The same things were measured in two ways. Each way mixes the same 9 hidden numbers, adds some noise and spreads widely along 6 directions of its own, which tell nothing about the thing.
Some things both ways: the first way, then the second way.
[-13   1   2  24 -23 -18  19   5  20   9 -10   5  12  22 -12  -9 -14  14
  42 -19   5  -5  -5 -23  37  18 -25]
[ 12  -1 -19   0   5  -1  33  -6 -21  13  -9  35   9 -55  34 -29 -12]

[-25  22  18  10 -30   3  29  -7   1  10 -14  10  10  20   1  -7 -26   9
  27 -17  11 -13  -8 -29  32  23 -32]
[ 42  12 -19  -5   8 -14  11 -41  23  11 -21 -11   4  18 -31  19  32]

[ -9  29   8  12 -38 -16  36  14 -47   3   4   3  42  24  11  -6 -23   1
  17 -17  51  -9  13 -34  42  22   3]
[  5  -4  25   9   1  -1  29 -22  18  21   1  -4  29   2 -18 -18  12]

[-20  -4 -11  18  -6 -15  -6  24  27  15  14   7   8  -8 -11   6   2  12
   1 -15   7  -9  -1 -12  23   1   4]
[  2   9   4  -7   4  -3   5  27  -5   5 -32  39  24 -11   1   1  -2]

[  8  -5  -9 -11 -20 -21   5 -11  11  15  13  -2  -3  13  -2  10 -18  19
  14  13  -3  -7 -12 -15  25   3  -5]
[ 31 -26   8  23  -8   0  29  28 -10   2  28  14   8  18  14   7   2]

[ -2  25 -11  -2   5 -15  14  12   1 -11  40 -13  16 -22  10  11  -6   1
 -14 -14  -1 -26  15 -37   2 -28  15]
[ 35   0 -12 -23  10  26  29  37  12 -18  41 -12 -19  41  -1 -12  -2]

[ 39 -36 -23  -6 -21   4  61 -13  14  -2  46 -12 -37  16  -8  20  18 -17
   2  -2  16  -5 -27 -20  19  37 -24]
[ 22 -21  -8  -2   5 -10  22  -9  -9 -13  41 -49  -5   8   5   8  16]

[  9 -17 -10  20 -18 -39  13  11  19   1  31  10  14   2   0 -11  -8 -17
   3 -10  32  -5   4 -18  23  12   5]
[-38  21   9 -19 -13 -17 -29 -33   5  20 -32   1  57 -73 -32  -9   7]

[ 24 -27 -26  -8   9  -5   4   8   8 -13  22  -1   1  13   8   9  -1  -8
  -4   6  -2 -28 -11  -9   1   6   3]
[ 15 -15 -14   8  13  10  46   2  16 -11  42 -67 -32  52 -39   0   3]

[ -9  17  -5 -17  -3 -20  14 -18  22  20  20  14   7  -1  13   3 -31   8
 -20  17  -8  -5   7  -3  -6   8  10]
[-44  18  13 -35  -6  16   8   6   1  -7  11  13  27  -2  23 -11 -26]

[-33  10  -8   1   6  29  26 -15  26  37   8  16 -12  -9 -16  35   1  21
  -3  -9 -21  -5 -14   5   2  44 -14]
[ 10  -3  10  -1   2 -15  -4 -48  16   9  15 -37  19  29 -23  34  28]

[  7   1  -8   4 -11 -21   9  23 -20  -4   1 -12  24  33  19   5  -1  -9
 -13  11  23 -12  -9 -12  20  -6   8]
[-15  -8  -3   9   5 -16  22 -16  15   2  32 -66 -22   0 -40 -10  -6]

[ 28 -13 -26  -2  -4 -17 -13  22  -6   7  34  21   3   1  18   8   3  17
 -26  17  31 -18 -24  15   6  17  24]
[ 22   0   2  10 -11   9  47  23  -4 -33  34   1 -42  45  36   6  11]

[-24  -2 -23   6   5  19   4   5  29  30  16   7 -19 -11  -9  38  10  33
  -7  -5 -19 -14 -20   5  16  19  -6]
[-47  15  24  -2   0  -4  -8 -10  36   2 -32   3   6  20 -37   8   5]

[  3 -15 -19   8  -6  19  20 -42  14  13   9   8 -19  10 -22  -1 -27  13
  50 -38  21  -1   7   1  30  45 -30]
[-12 -21  17   1   2  35 -27 -36   0   1  11 -55  37  18 -22 -35   4]

[-31  38 -22  23  27  23   9 -27  10  37  -1  22   3 -16   1  39  -5  46
   1 -15  -3   2  -8  50   1  38   1]
[ 32  -7  17  -4  -4  39  50 -32   9  -8  40 -44   0  70  14   3   1]

[ -6  -4  17   0 -23  -7  11 -33  52  15  -8 -24 -23   2 -35   8  -2  -2
  32 -18 -16  13 -34 -22  30   3 -58]
[ 77   2  -9  -1   8 -13 -22   2 -40  24 -28  32  25 -24  22  18   4]

[-54  36   7   4   3  23 -18  38 -25   8  -7  35  30   0   5 -12 -24  12
 -22 -21  34 -34  17 -25  10  -4  30]
[  3   9  -6 -16   8  33   4  25  -7 -23  -4  24 -13  14  23 -38   8]

[-21  38 -26  20  21   9   3  41 -43  -2  20  16  33   0  22  19  10  24
 -34  -9  37 -25   3   7   4  -8  49]
[  4  39   6 -23  -4  11  28 -30  44   6 -64  46  15  22 -18   9  12]

[-22  30  -3  58  -7 -21   7   0   2  27 -17  46  28  13   6  13  -4  42
  23  -5  15  -4 -25  31  25  31  -2]
[-15  -6   1  22  -7 -10  -1   2  14  10   6   7 -23  19  -1  40 -33]

[ -3  26 -15  17  -2  -4  16  33 -28  -6   5   7  47  14  -2   7   0  38
  24  -6   1 -21  -9 -19  10  24  12]
[-39  18   4   5  16 -22  -6 -37  24  29  -4  24 -20 -11   0  -5  -9]

[ -8  15  20 -35 -26 -15  21  -2 -11   5  16  -4   8  13  -9  -8 -17 -33
 -45  14  33   8   3 -38   2 -11  19]
[-31  40  32 -38  -5 -23 -62 -27   4  27 -36  14  67 -43 -19  -3  -3]

[-33   4 -25  50  13 -19   1  13  43  20  10  16  17  -9  15   2  -5   7
  -1 -31  15  -6  13  28  20  13  -6]
[-52 -13 -12 -31   7  30  -3  58 -20 -34   7 -27   5  16   6  -7 -45]

[ 11  -9   3  38 -10 -27   4  -2  39   0  -8  31  10  15   5 -13 -10  15
  40   0 -17 -22 -37   2  13  30 -33]
[-45  12 -24   0   9 -14 -19   0  -3   7  -2   0 -34 -26  -9  13 -33]

[ -1  25  10   5 -26 -39   2  17  -4 -13   6 -17  45  -2 -10 -21 -17   4
  26 -21  15  -7   8 -49  23 -14  -4]
[ 49   9   3 -10  19 -15   1   8   4  38  15   4  19  -9 -30 -15  10]

[-26  11 -18 -13  11  -4  24 -19  22  18  15 -17 -10  10  11  24 -19   2
 -18   3 -15  -5  19  -8  13 -28   8]
[  2 -12 -25 -21  -5  10   4   3  18 -18  -5 -16  26  31 -13  23 -13]

[-13  -4  10  -5 -14  29  14  17   7  19  14  42 -24   3  -9   3  11 -11
 -53  12  33  -8 -38  -2  -5  33   6]
[ 37   2   1 -16   1  -3   5  38 -47 -27  27   4 -10   5  51  10  18]

Other things, the second way, with their names:
z_75: [-53 -12 -40   5  10  21 -22  48 -14 -42   6  32 -70  -3  53 -24 -39]
z_940: [ 40   9 -14 -26  11  13 -23  -6  -6   9 -17   4  30  25 -12  21  15]
z_965: [ 29  26  35  -1  19  18 -15   7   4  28  -7   7  -2  17 -33 -38  14]
z_828: [-12   1   8  -2  16  14  -3  44  24   1 -45  28  12  60 -39  15  -5]
z_388: [ -6   6   7  -7 -17   0 -29  24 -13 -24 -11  -4  11 -11   2   6   5]
z_290: [ 27  -8 -28  14  16  -1   1 -43 -27   7   5   9 -22 -23  36 -22  23]
z_956: [-34  18  10  -8 -18 -10 -39 -42  -8   2 -24  11  28 -38  14  -2   6]
z_839: [-23 -19  -8   2  31 -17  21   6  -1   5  63 -45 -28  22 -11 -13   2]
z_433: [ 10 -11 -20   9   5 -36  -7   7  -1   1   3  -7   4  15 -19  49  24]
z_561: [  3   0  26   6   6  23 -15  27   2  10   1   6   6  23 -18 -13 -10]
z_706: [-11  -7  -9  13   7   9  15   9   0 -18  -3 -21 -37  11 -15  -8   4]
z_627: [ 26  16  17  -1  24 -36   6 -19 -15  21  28 -31 -11 -29 -16 -26  42]
z_733: [  2  20 -13 -21   8 -12 -36 -43 -12   5  -2  13   9 -41  24 -26  26]
z_610: [ 25   0   1  -6  -9 -27  -1 -11  14  10  29 -30  25   0 -35  27  30]
z_180: [-21  28  -1 -13   8  -3 -16 -11  14 -10  -5  21 -31  23   7   6  16]
z_654: [-19  -4   4  23 -19   0 -21  14 -23 -17  -9  37 -24  -8  50   3 -16]
z_102: [ -1  45 -19 -49  19 -20  15 -29   6 -18  18 -16 -32 -33   9 -28  38]
z_58: [ 60  15  14   1  -7 -37  -8 -37  28  42 -10  19  43  14 -32  50  32]
z_520: [ -9  14  10   3 -24  19 -10 -44  28   0 -37  10  13 -17 -16 -14   5]
z_106: [-35   3 -17 -10  -7   7   0  15 -25 -49  18   3 -50  -8  74  -4 -33]
z_713: [ 16 -36   4  29   9  19  12  62 -23 -14   9 -22 -12  18 -15 -19   1]
z_850: [-18 -18   9  11   2   7  -6  -4 -12  -1  27 -26   1  -8  -2 -15   7]
z_890: [-10   1  16 -18 -10  19  34 -25  28   7  10 -43  43 -20 -39 -43  -5]
z_456: [ 18   9 -20 -46   7  29  28  49 -48 -40  42  17 -16 -20  85 -47 -16]
z_929: [ 18  21   7 -14 -14  32 -21   7  32  17 -60  73  37  31  -5  21 -30]
z_65: [-11 -17  -7 -10   6  17  22  16 -13  -9  17 -22  15  16   4   1 -10]
z_162: [ 40   1   6 -12  -2   6 -38  12   2  -4  -1 -30  12  42 -28  40   0]
z_334: [ 34  -5   8 -24  14   9  81  35 -11  12  74  -2  12 -14  29 -47 -21]
z_979: [ -1  10  23  -6  -2  32  18  21   9  15 -43  39  39 -10 -20 -33  -5]
z_971: [ 51   5 -13   5  13 -25  30  -7  -2  22  18 -18 -17 -22 -27  11  21]
z_21: [-14  19  -2 -33  12  16   7  -4  23  -8 -11 -24   5  41 -30  13  -9]
z_930: [ 11  39 -25 -34  25 -14  16  -2   1  -4  28  10 -49  25  28  12  -8]
z_810: [  7  -5  -8  -4   7  -1   4  27  -5 -13  71 -20 -36  10  16 -19   3]
z_691: [-42  15   6 -10   2  37 -24  12  19 -19 -39  -3  -4   3 -35 -57  -3]
z_444: [ 17   6   0  12  22   2  -2 -25   2   9  34 -35 -47  20 -13 -24  19]
z_222: [-28 -30   1   7  -4   6   2  13  -3 -12  54 -68  -3  14 -18   4 -17]
z_33: [ 24  -6  18  22   0   6  13   7  -1  15  -4  -1  -1   9 -16   1  -1]
z_551: [  5   7  -4  10  14  -8 -42  -6  -9   6   5  15 -36   1  18   3   2]
z_158: [ 11 -11  21  29 -16  -4  17  -9  14  20  -7  15  12   3  -5  13 -14]
z_55: [-43  18  34  -3  -6 -39 -32  -7  16  -2  50 -26 -13  12 -13  18  24]
z_257: [ 46  -1 -10  20   2 -18  21 -18  -5  18   1  -1  -9 -32 -15   8  37]
z_244: [ 50  -4  -7  -6  -3   8   9  20 -10  16  -5  10  36 -18 -16  -4   5]
z_636: [  1 -35  -8  17  -4   2 -17   4 -11 -16  42 -43   1  11   1 -11   7]
z_727: [ 14   1 -13   2   3 -24 -24  -5  -2   9  23 -24 -14 -18 -14   4  -1]
z_813: [-19   4  -2   1  -1   3  30  42  39 -10 -18   9 -17  42 -32  20 -35]
z_194: [ 18  19   7 -21  -6  10  27 -20  15  14   1  35  26  10  27  -5 -17]
z_303: [ 69 -35  -3  26  -9  21  32  52 -31  18   2   5  31  12 -13  32 -15]
z_261: [-30  29  -8 -34   9 -12 -27 -35  25  -1 -38 -10  20   4 -34  11   8]
z_354: [ -3   8 -22  -7   2  -5  23 -78  -9 -10   8   6 -10 -47  62 -44  20]
z_328: [-72  10  28   1   2  19   8  18   9  19 -27  18  21 -27 -25 -44 -40]
z_370: [-27  31  26 -19  -1   6   7 -59  43  16 -19  -1  20   3 -23 -15   8]
z_379: [-35   5  -6 -39  18   7  -7  18  -9 -11   6 -39  20  16 -29  18   3]
z_208: [ -6 -18  31  -8  -3   0  -4  33   0   9   1 -19  67   5 -37  -7   0]
z_196: [-43   2  -2   7 -11  -4 -29 -45 -11 -17  -6  17 -14 -27  52  -5   2]
z_962: [-33  -6  34  38  -5   7 -12  45   2  11 -22  54 -19  17  17   4 -50]
z_259: [-24  15  15   5   3   4 -18  -8  23  15 -38  52   3  17   9  -3 -31]
z_201: [  3   3  -6 -10   6   6   1 -13  -5  -2  11 -12  -4  -8  11 -17  -4]
z_585: [-15  27  27  18 -12 -12  43 -40  46  15 -52  39   1  10 -25   7  22]
z_249: [-20  14  12  -1  23   2 -29 -17   2   3  -1  16 -26  36  14   2  11]
z_298: [  5 -33  13  34  -2  12 -35  29  15   7 -14  -3  20  50 -43  17  -1]
z_415: [  8  11 -12 -10   8   5  -1  15   1 -12 -25   1 -13   2 -19  -6  13]
z_349: [ 31   9  22  -8   0  -5  26 -29   3   6  26 -30  15  -4 -11 -23  36]
z_613: [-12  22 -22 -15  12 -22 -28 -38  20  -4 -21 -31 -17 -10 -43  15  28]
z_140: [-59  15 -39 -17   6   0  22 -16 -10 -29   0  27 -52 -48  68 -31 -32]
z_367: [ 32 -24 -23  17  -5 -25 -30  -6 -48  13   0  19  24 -55  36  16   4]

Some of these things the first way, each followed by its name:
[ 18  -9 -20 -22   3   3  18  -1   1   0  42   3 -13  -4 -25  28  12   7
 -25  19  -2  -4 -17 -23 -18   2  33] => z_58
[  3  48 -18  -9  -5 -37   5 -13 -15  12   8 -22  37   6  20   8 -32  40
   9   9   0   9   8   3  12 -15  11] => z_194
[  7 -38  -8  -1 -14 -25   8  -1  52  17  41   3 -16 -13 -18  10   8 -25
 -18   0   4   0  -8 -15  11  13  -3] => z_106
[ 33 -16  -9 -13 -21  -4  39 -49  30  11   7   7 -41  34  17  10 -21   7
  16  24 -14 -10 -35   4  16  30 -42] => z_222
[  1 -22   8 -13 -27 -30   8  19  19   4  19  11  20   7   2 -12 -22 -25
  -5   8   2 -23   9 -45  14  14   0] => z_433
[ -5   0   8   8 -31 -23  12   6  -8  13  16  27  32   4   0 -16 -28  -7
  19 -15  36 -15  14 -28  27  43   3] => z_196
[  8 -20  -5 -14 -19 -49  -2 -12  66  21  43 -20  -1 -32 -14  10 -12  -9
   8  -1 -30  -5   9 -34  16  -5 -16] => z_610
[ 10   7 -14  16 -13 -70  -4  38 -15 -10  36 -24  52   0  28   5  -4 -18
 -21   0  35 -16  29 -32  29 -44  37] => z_813
[-68  42  43 -13  -4  36  -6  -5  -4  24 -24  40   2   0  -7   7 -27  -2
 -26   0  -8 -33  -5 -37   1  -6   7] => z_561
[ 53  -4  -7   3 -13  -4   6  21 -43 -40  22   7  27  13   6 -21  -1   0
  24 -13  40 -32 -22 -32   8  30  -2] => z_444
[ 12  -1  -9 -17   4   1  28  -3   3 -11  36  -3  -4  -2  13  11  -4 -26
 -34   7   1 -26   0 -24 -10  -4   8] => z_21
[  8 -18  -7 -23 -17 -18   8  14  13   3  44 -22   8 -19 -20   9   3 -24
 -18 -12  17  -7   8 -46  14   4   8] => z_349
[ 17   0   3 -14 -14  -4  17   7   8 -14  16 -21   2   7  20   3  -4 -14
  -4  -1 -13 -33 -17 -40  15  -7 -25] => z_613
[  4 -25   9 -59 -35 -10  27 -18  21   3  19 -35  -2  21 -22  -4 -38 -31
  16   6 -22 -11  22 -80  17   5 -22] => z_354
[-23   6 -12  22  17  30  11 -29  52  20   2  30 -27 -15 -26   9  -3  36
  30 -27 -23  -6 -23  17  -1  36 -32] => z_940
[-16   9  12 -19 -23 -26  14  -6  21  12  10 -19  21   4   6 -11 -32 -19
   3  -8  -4  -9  22 -42  22  -4 -18] => z_261
[ -9  -2  -9 -32  10  15  -2  21   7  -3  27  10  -8  -6 -13  14   0   3
 -40  21 -18 -27 -10 -35 -24 -13  34] => z_810
[-21  47  44   4 -37  34  33 -15 -25   5 -31  42  -5  28   3  -8 -25  25
  26  -4   9 -29 -44 -33  20  38 -41] => z_551
[ 15  17 -14   9 -21 -10  30  16 -11  -6  -3  -9  34  30  20  -7 -14  37
  45  -4  -6 -15 -15 -10  27  43 -26] => z_839
[-35  -5  29   9 -26  26  13  -6  22  13 -20  39   7  18 -35 -18 -30   2
  54 -30  -3 -26  -4 -48  24  57 -39] => z_290
[ 21  11 -21   9 -11  -7  36 -10 -11  -2  36   1   5  -1   0  10  -4  22
  21 -17  19  -7  -7  -9  17  33  -4] => z_370
[  4  21 -11 -13  -5   5   6  16 -19  -8  11  -6  19  11  -2  -8 -15  17
   7  -9  14 -12  -4 -23   7   4   5] => z_733
[-53  40  -4  36   3  -8 -15  -2  12  33  -7  11  17 -21   5  22 -15  35
  14 -35  13  -9  10  10  39 -12  -2] => z_520
[-20  17  20 -13 -29 -11  18 -15  -6  13  -4   5  14  19 -17  -3 -31   1
  21  -2   9  -3   8 -49  24   7  -4] => z_259
[ -6 -30  -4 -13 -12  -9   4   8   4   2  27  11   6  10 -21  -8 -23 -30
  -9  -6  31 -16  27 -42   9   5  28] => z_636
[  0 -21  18  -1 -34 -43 -25  -4  29  25   4  22  11  -1 -12 -15 -28  -7
  15   1  22  -8  -2 -24  32  15  -5] => z_654
[ 19   3   5 -10 -39  -3  23  12 -45   2   9  28   5  39  24   3 -14   8
  -7  26  34 -32 -27 -28  23  29   6] => z_585
[ 39 -31 -14   1 -14  -1   4 -12  32  -1   8  -7 -29  15  15   8   0  15
  32   1 -15 -29 -41  -6  33  22 -48] => z_706
[-41  21  58 -15 -48 -29   3  -5  -1  13 -29  17  38  30  17 -30 -63 -35
   7   6   5 -31  23 -71  33  -7 -18] => z_328
[ 11  -8 -36  87  14 -34 -18  -8  42  14   1  32   4  -7   4  10  15  47
  49 -30  23  -1 -34  67  32  26 -20] => z_303
[ -5   2  32 -44 -22  30  24  -1 -14  -6  16  25   7   3 -15  -4 -23 -26
  -9   6  -7 -42  -4 -75 -13  37  -3] => z_249
[ 43 -42 -46   2   9   8   0 -10  -2 -12  35   5 -30  12 -14  15   4  20
  21  -9  23 -18 -13  -3  13  10  15] => z_298
